There are 9 hidden switches. A switch that is on adds its own fixed numbers to the row, and there is some noise. The rows also spread widely along 13 directions, which tell nothing about the answers.
(in the rows, 128 means zero)
Known rows, each followed by its switches (1 for on, 0 for off):
[ 96 131 103 155 154 127 189 126 123  98 106 135 116 139  91 114 112 118
  72  89 116 140 145 126 128 112 146 118 145 144 130 103 129 125 106] => 1 0 0 0 1 1 0 1 1
[ 82 211 142  65 183 109 160  68 125  81 161 124  80 106 158 193  96  50
 124 134 111 125 138  94  62 158 175 128 132 117 150 103 129 144  93] => 0 0 1 0 1 1 1 0 0
[106 135 126 148 143 165 207 126  84  94  92 118 123 185 134 144 125 127
  98 139 115 155  26 177 148 146 118 144 104 105  75  93 123 126  91] => 0 1 0 0 0 0 1 1 1
[ 79 128 134  98 147 154 118  91 135 144 126 151 162 124 100 150 156 107
  80  90 176 136 200 120 103 129 127 145 131 106  97  98 179 116 119] => 1 0 1 1 0 0 0 0 1
[107 127  90 162 115 121 163 137 148 139  98 166 135 118 105  89 119 126
 112 113 149 120 164 117 142 121 128 153 149 110 113  86 159 100 127] => 0 0 0 0 1 0 0 1 0
[ 78  51 123 119 174 137 140 114 113 161  91 131 129 184  80 121  67 147
  94  87 171 136 115 149 175  77  74 164 121 166  91  96 151  92 132] => 0 1 1 0 0 0 0 0 1
[ 78 145 116  93 143 125 182 111 145 118 109 142 107 160 144 195 123  79
  88 121 142  97 161 142 161  82 116 140 122 159 132  72 141 111  92] => 0 1 1 0 1 0 1 1 1
[110 135 118 140 146 128 151  85 134 163 128 142 113  99 110 100 130 145
 110 110 161 112 144 120 151 121 139  93 169 158 132 102 133 123 129] => 1 0 0 1 1 0 0 1 1
[ 88 112 118 116 181 121 171  98 103 140 126 142 135 141 106 120  99 142
 139 105 142 117 112 142 140 140 115 128 122 147 125 117 117 133 125] => 0 0 0 1 0 1 0 0 0
[ 21 130 128  87 196 118 202  31  97 110 160 170 131  95 117 169  98 119
 130 150 123  60 137 106  76 139 176 169  83 126 181 123 117 186 138] => 0 0 0 1 1 0 0 1 1
[116 222 168  95 199 110  60  59 149 152 167 103  67  56 114 143  87  76
 107 107 180 168 201  67 132 137 137  76 209 142 149 120 166 111 105] => 1 0 1 0 1 0 0 0 0
[ 68 106 132 107 188  74 133  96  74 131  91 138 135 190  72 138  70  88
  96 110 109 129  99 123  56 117 134 134 156 116 105  93  91 132 146] => 0 0 1 0 0 0 1 0 0
[ 99  98 116  92 173 131 130  66 121 163 146 144 124 139 120 126 116 154
 129 111 167  97 136 129 142 121 101 115 155 159 120  94 154 114 129] => 1 1 1 0 0 0 0 1 0
[ 95 161 117 128 146 121 180 118 132 109 131 166 137 106 113 119 113 110
 147 106 141 115 139 119 122 167 123 128 120 115 123 101 123 133 124] => 1 0 0 0 1 0 0 0 0
[ 77 104 112  70 150 130 124  55 116 113 161 161 171 129 136 130 154 149
 122 115 136 139 168 124  22 183 162 164 138  81  96  95 154 108 151] => 0 0 0 0 1 0 1 0 0
[119 147 128 148 172 101 142 113  96 155  85 124  88 178  94 122  90  86
  87 131 123 120  80 118 113 106 141  88 190 132 112  91 120 132 115] => 1 0 1 0 0 0 1 0 1
[ 87 104 146  97 169 163 132  50  76 145 134 144 135 138  94 128 138 153
 112 123 177 113  81 123 114 147 136 110 127 131  85 109 152 156 152] => 0 1 1 0 1 0 1 1 1
[ 88 163 116  86 179 115 130  22 131 140 205 146 146  85 159 151 173 172
 122 147 156 125 211 130 119 173 149 120 175  92 146  95 167 118 128] => 1 0 1 0 1 0 1 1 0
[ 82 146 125 125 176 103 144  67 110 158 122 155 105 116  85 138 104 104
 100 129 151  82 139 101 126 101 149  98 168 154 155 105 119 160 135] => 1 0 0 1 1 0 1 1 0
[120 134 125 132 152 145 167  91 102 104 129 141 102 116  99  98 106 124
 127  97 134 128  89 105  97 155 157  82 142 159 123 122 124 153 127] => 1 0 0 0 1 0 1 1 0
[101  91 102 120 106 131 183  96 139 151 104 164 127  94 115  98 126 139
 126 115 144  78 131 108 106 116 172 144 120 150 132  89 135 142 154] => 0 0 1 0 1 0 0 1 1
[ 98 137 125 104 136 127 153  91 103 123 110 151 130 139 112 137 134  96
 113 124 140 108 107 114  82 140 157 122 133 117 103  93 132 148 136] => 0 0 1 0 1 0 1 1 0
[127 165 128 125 122 104 182  89 142 148 110 115  90  67 152 134 114 137
 125 152 118 134 108 127 148 126 177 133 160 130 149  86 102 141 120] => 0 1 1 0 0 0 1 0 0
[120 125 114 140 190 137 160  58 112 175 173 124 116 102 150  88 135 218
 153 135 162 127 147 152 205 164 117  85 177 152 148 127 150 106 112] => 0 0 0 1 0 0 0 1 1
[119 205 137 116 146 127 161 100 139 109 153 118  85 126 173 154 103  88
 141 135 144 151  74 140 149 160 108 127 135 104  95  67 133  87  89] => 1 0 1 0 1 0 1 1 0
[114 124 113 114 163 138 159  51 135 171 149 144  91 105 138 129 136 144
 116 150 168  73 149 108 155 105 164 102 159 167 162 106 171 153 126] => 1 0 1 0 1 0 1 1 1
[121 110 131  43 127 153  96  74 158 151 125 108  94 152 169 161 147 102
  97 100 168 133 144 130  97 101 124 114 162 183  85  78 165  72 109] => 0 1 1 0 1 0 0 1 1
[ 86 151 146 108 173 128 135  58 111 159 132 118 112 127 148 172 121 124
  99 173 157 137  95 146 145 121 138 172 135  89 108  89 155 125 122] => 0 0 1 0 0 0 1 1 1

New rows, each followed by its switches (1 for on, 0 for off):
[111 103 112 136 145 134 171  86 107 154 102 122 131 134 126 110 150 162
  94 134 127 131 113 153 130 121 161 120 158 141 125 116 125 132 121] => 0 0 0 1 0 0 0 1 1
[100 159 132 150 149 152 163  80 132 127 161 112 133 104 146 121 130 172
 102 124 162 194 112 162 176 165 123 156 135  72  86  82 151  82 112] => 1 0 1 1 1 0 1 0 1
[139 147  73 141  54 115 232 152 163 129  82 153 108 151 182 115 163  99
 126 126 102  86  99 149 116 123 161 116 148 137 104  36 105  88 100] => 0 0 1 1 1 0 1 1 1
[130  67 154  74  84 169 123  86 123 148  76 110 125 121 129 116 127 125
 108 102 151 165  20 135  42 128 179 170 103 140  42  85 122 124 165] => 0 0 1 0 0 0 1 0 1
[109  90 147 102 225 130 118  66  68 152 128  89 123 189  99 119 113 163
  94 108 144 166  89 159 126 133 117  73 175 165 106 140 121 129 122] => 1 0 1 0 0 0 0 0 1
[ 82 115 146 117 181 109 139  44 100 161 139 126 145  61  97 119 132 190
 111 127 144 148 166 133 141 141 164 124 156 140 157 132 110 158 156] => 0 0 0 0 0 0 0 1 1
[110 153 106 142 170  95 149  80 124 203 129 142 129 135 156 115 147 166
 135 193 157  98 124 152 181 139 121 133 186  88 123  88 143 111 134] => 0 0 0 0 1 0 0 0 1
[ 89 103 130  87 131 127 152  90 166 135 121 115 131 105 127 166 114 143
  82  76 162 169 158 166 164  78 127 165 111 183 118  84 106 101 128] => 1 0 0 1 1 1 1 0 0
[ 98  94 123  87 104 170 190 104 142 135 105 170 126 118 126 145 111  95
 145 100 167  72  81 123 107 118 141 165  60 162 107  90 143 157 131] => 1 0 1 1 0 0 1 0 0
[111 179 135 131 193 147 133  72  91 144 168 145 131 105 114 113 153 155
 149 129 174 122 164 115 170 192 105  65 172 107 122 129 179 141 105] => 0 1 1 0 0 0 0 1 0
[ 84  62 132  66 133 121 126  70  91 176  78 141 187 176 111 144 181 139
  92 127 138 111  86 163  36 123 158 148 134 122  71  96  95 143 171] => 0 0 0 1 0 0 0 0 1
[ 99 109 103  99 141 154 148  92 138 123 126 132 155 157 130 144 181 143
  63 103 148 141 196 145 115 122 139 124 154 127 107  99 178 106 106] => 1 1 1 0 1 0 0 0 1
[109 141 113 107 156 143 144 101 125 171 131 161 130 149 143 127 132 115
 158 137 173  89 101 131 133 154  98 140 133 111  86  91 167 112 116] => 0 0 0 1 0 1 0 0 0
[ 89 117 134 115 220 117 156  89  83 140  92  91 121 192 107 170 119 123
  58 144 122 148 115 167 153  88 139 124 155 150 137 144 127 157 100] => 0 0 0 0 0 1 0 0 1
[114 158 133 101 140 157 152 139 130 131  88 134 128 172 135 166 157  65
 102 103 157 124 148 145 141 124 109 105 130 151 100 114 150 121  79] => 0 0 0 1 0 0 0 0 1
[ 95 167 122 140 148 112 175 110 139 133 131 148 129  78 113 131 128 141
 112 108 148 142 189 130 178 136 139 124 146 128 140  96 124 126 125] => 0 0 0 0 1 1 1 0 1
[ 93  97 129  76 161 167 180 103  88  90  91 120 152 211 122 174 157  86
  76 114 116 123  83 157  54 129 156 132  93 136  95 129 137 168 100] => 1 0 1 0 0 0 0 0 1
[ 94 156 144  78 155 115 146  64 133 156 150 125 124  90 162 150 128 134
 150 127 148 129 131 140 123 158 134 130 138 128 125  91 112 109 124] => 0 0 1 1 0 0 0 0 1
[ 87  74 123  64 201 134 152  70 118 117 124  82  95 185 145 167  90 132
  79 112 123 153 108 159 110  84 146 148 128 196 134 129 126 113 107] => 0 0 0 0 1 1 0 0 1
[ 79 120 134  75 192 162 147  58 108 135 150 115 121 167 148 183 132 124
  94 134 159 132 121 152 124 125 136 153 116 128 109 113 174 126  97] => 0 0 1 1 0 1 1 0 1
[ 74 139 148  67 185 119 131  67  98 122 152 156 122 135 106 147  99  90
 143  91 143  97 120 103  60 162 119 101 126 146 114  96 120 134 132] => 1 0 1 0 0 0 0 1 1
[ 94 115 102 131 153 138 201  93 116  96 127 133  85 154 149 121  75 120
 119 141 102 121  63 128  91 131 162 165 119 127 124  91 135 110 110] => 0 0 0 0 1 0 1 1 1
[ 95 161 137 103 136 139 171  88 122 150 116 150 136 100 135 152 153 121
 130 136 148 101 120 133 130 151 137 122 126 123 120 100 120 148 120] => 0 1 0 1 0 0 0 0 1
[ 86 182 136 113 141 114 165  85 135 168 103 133 115 109 151 171 130  92
 109 178 150 101  73 136 137 114 150 177 124  91 107  75 119 140 127] => 0 0 0 1 1 1 0 0 1
[ 72 108 143 110 174 110 175  90 106 159 123 153 132  92  73 140  90 162
 132  81 169 109 144 135 205 112 100 114 111 185 141  98  92 154 153] => 0 1 1 0 0 1 1 0 1
[ 77 126 109 147 118 140 211 108 148 152  90 143 118 111 129 160 108 126
  79 149 145 108 104 145 183  74 149 217  96 101 121  63 151 132 116] => 0 1 1 1 0 1 1 0 1
[113 145 135  95 143 152 159  90 122 132 140 138 116 113 151 131 134 121
 154 118 153 114 111 127 121 167 127 118 119 136 107 102 149 123 112] => 0 0 1 0 0 0 0 1 1
[ 81 132 143 127 154 120 156  66 106 143 115 126 128  95 110 145 110 137
  98 143 137 145 101 138 126 122 164 165 130 112 128 107 109 148 137] => 0 0 0 1 0 0 1 1 0
[148 126  99 137 113 178 174 127 154 131 112 129 115 141 159 116 150 127
 117 128 158 130 113 147 162 126 124 142 130 126  96 100 198 107  85] => 1 0 1 0 0 0 0 1 0
[ 73 110 130 101 163 123 146  92 154 159 110 128  64 134 134 148  19  73
 115 125 152 106  91 105 127  70 121 205 108 151 128  78 152  87 112] => 0 0 1 1 0 0 0 0 1
[109 156 114 141 147 119 183 130 151 129  97 133  95 115 123 160 120  93
  80 114 131 122 220 128 193  76 144 113 157 178 180 110 145 133  80] => 0 0 0 0 0 0 1 1 1
[121 114 129 104 129 114 124  77 121 184 117 139 137 121 139 121 145 154
 136 136 163 125 100 148 130 136 129 132 159 121  90  75 127 113 151] => 0 0 1 0 0 0 1 1 0
[104 130 149  78 169 155 141  75 100 118 135 119 133 125 128 142 144 138
 123 103 142 151 126 136  98 169 136  99 135 147 108 130 130 137 115] => 0 1 0 0 0 0 0 0 1
[ 67 184 126 127 140 101 146  73 138 153 143 190 126  47  80 129 102  91
 122 118 165  78 165  62  96 140 164 145 140  85 136  70 141 157 157] => 1 0 1 1 1 1 1 0 0
[ 63 113 119 115 157  94 179  54 132 147 128 141 113  67 117 149  94 154
  96 142 118 114 150 122 118  94 193 191 127 130 169  88 110 151 152] => 0 0 0 0 0 1 1 1 1
[104 156 135 128 137 141 166  97 115 140 107 130 124 122 118 140 147 113
  93 129 151 133 123 131 140 130 158 114 138 119 112 105 137 143 115] => 0 0 1 1 1 0 1 0 1
[104 137 138 112 127 143 146  97 118 155  97 147 122 122 120 133 129  96
 121 138 157 102  84 114 103 133 145 150 120 107  91  88 151 141 133] => 0 0 1 0 0 0 0 1 1
[ 68 148 113  90 110 129 152 100 147 158 141 210 150 111 123 153 140  97
 145  92 179  58 167 106 113 141  95 154 115 104  81  25 155  94 136] => 0 1 1 1 0 1 1 1 1
[123 119 113 187  82 175 190 154 131 131  80 170 138  97  92  79 124 137
 118  98 164 140 104 127 169 137 131 164 100 105  79  88 163 125 131] => 0 0 0 0 0 0 1 1 1
[ 95  88 127  88 172 184 182  62 115 115 130  94 108 158 152 178 143 141
  71 125 143 142 136 163 149  93 166 138 108 181 146 141 173 143  78] => 0 0 1 1 0 0 1 1 1
[ 75 178 171  65 207 164  78  31 127 148 167 116 114 106 135 199 124  86
  94 164 206 140 141 109 127 133 129 170 120  85 110 130 214 146 114] => 1 0 1 0 1 0 0 0 0
[ 87 131 103  96 122 126 168  92 135 136 125 162 129 142 145 155 145 113
 109 111 128  96 136 135  90 125 137 143 142 125 100  50 128  96 117] => 0 1 0 1 0 1 1 1 1
[101 196 152 120 222 141 145  73 105 133 160 100  88 108 125 153 111 120
 113 137 167 150 144 122 197 147 123  91 151 133 144 142 166 144  88] => 0 0 1 0 1 1 0 0 1
[ 98 159 140 128 146  89 141  70 126 175 105 130 114  92 111 141 120 120
  87 154 144 124 112 121 130 105 171 134 167 108 127  78 105 147 154] => 1 0 1 0 1 0 1 0 1
[124 174 139 114 136 133 127  92 150 184  88 115  87 127 151 176 145  85
  78 172 162 109 101 132 165  78 134 135 169 130 113  78 153 128 101] => 1 1 0 0 0 0 0 1 1
[124 126 111 152 121 134 169 117 121 142  98 144 144 142 110 112 169 147
  91 113 148 133 127 156 156 128 133  97 157 135  98  89 125 125 128] => 1 0 0 0 1 0 1 1 1
[101 109 132 117 155 136 165  91 109 132  98 124  99 140 119 141  97 116
 100 128 128 128  88 134 118 105 158 141 126 157 127 110 124 144 120] => 0 0 0 0 0 0 1 1 1
[ 67  99 118 134 161 106 154  86  87 173 116 176 207 122  81 107 158 190
 123 132 152 117 127 154 120 163 126 167 129  65  85  91 115 145 182] => 0 0 0 0 0 1 0 0 1
[ 68 164 130 124 178 135 177  92  85 108 122 147 138 168 108 169 134 101
  97 133 140 113 110 146 142 138 112 112 127 113 113 105 126 147 100] => 0 1 0 1 1 0 1 1 0
[146 117  94 119 121 134 140 120 131 136 105 131 100 201 153 110 125  95
 112 119 125 123  77 136  77 127 129 115 176 123  70  59 157  76 101] => 1 0 1 0 0 0 1 1 0
[ 78 141 141 108 133 145 168  82 128 135 104 132 111 110 112 171 127 100
  77 119 160 114 128 126 154  91 148 137 116 150 124  89 134 144 116] => 0 1 1 1 1 0 1 1 1
[ 89 108 108 135 146 131 171  75 109 135 124 131 118 135 124 100 112 145
 102 134 129 121  89 127  95 133 164 146 142 109 110  92 138 112 131] => 0 0 1 1 1 0 0 1 1
[ 71 126 143  72 173 136 140 103 107 115 100 128 119 166  90 175 104  70
  83  84 149 120 122 118 102 101 121 122 117 166 101 102 129 138 119] => 0 1 1 0 1 1 0 0 1
[117 108 142  72 139 130 100  70 152 183 107 109  99 106 146 139 105 115
 119 124 167 137 113 127 112  99 142 152 149 168 113 104 133 106 132] => 0 0 0 1 0 0 0 0 0
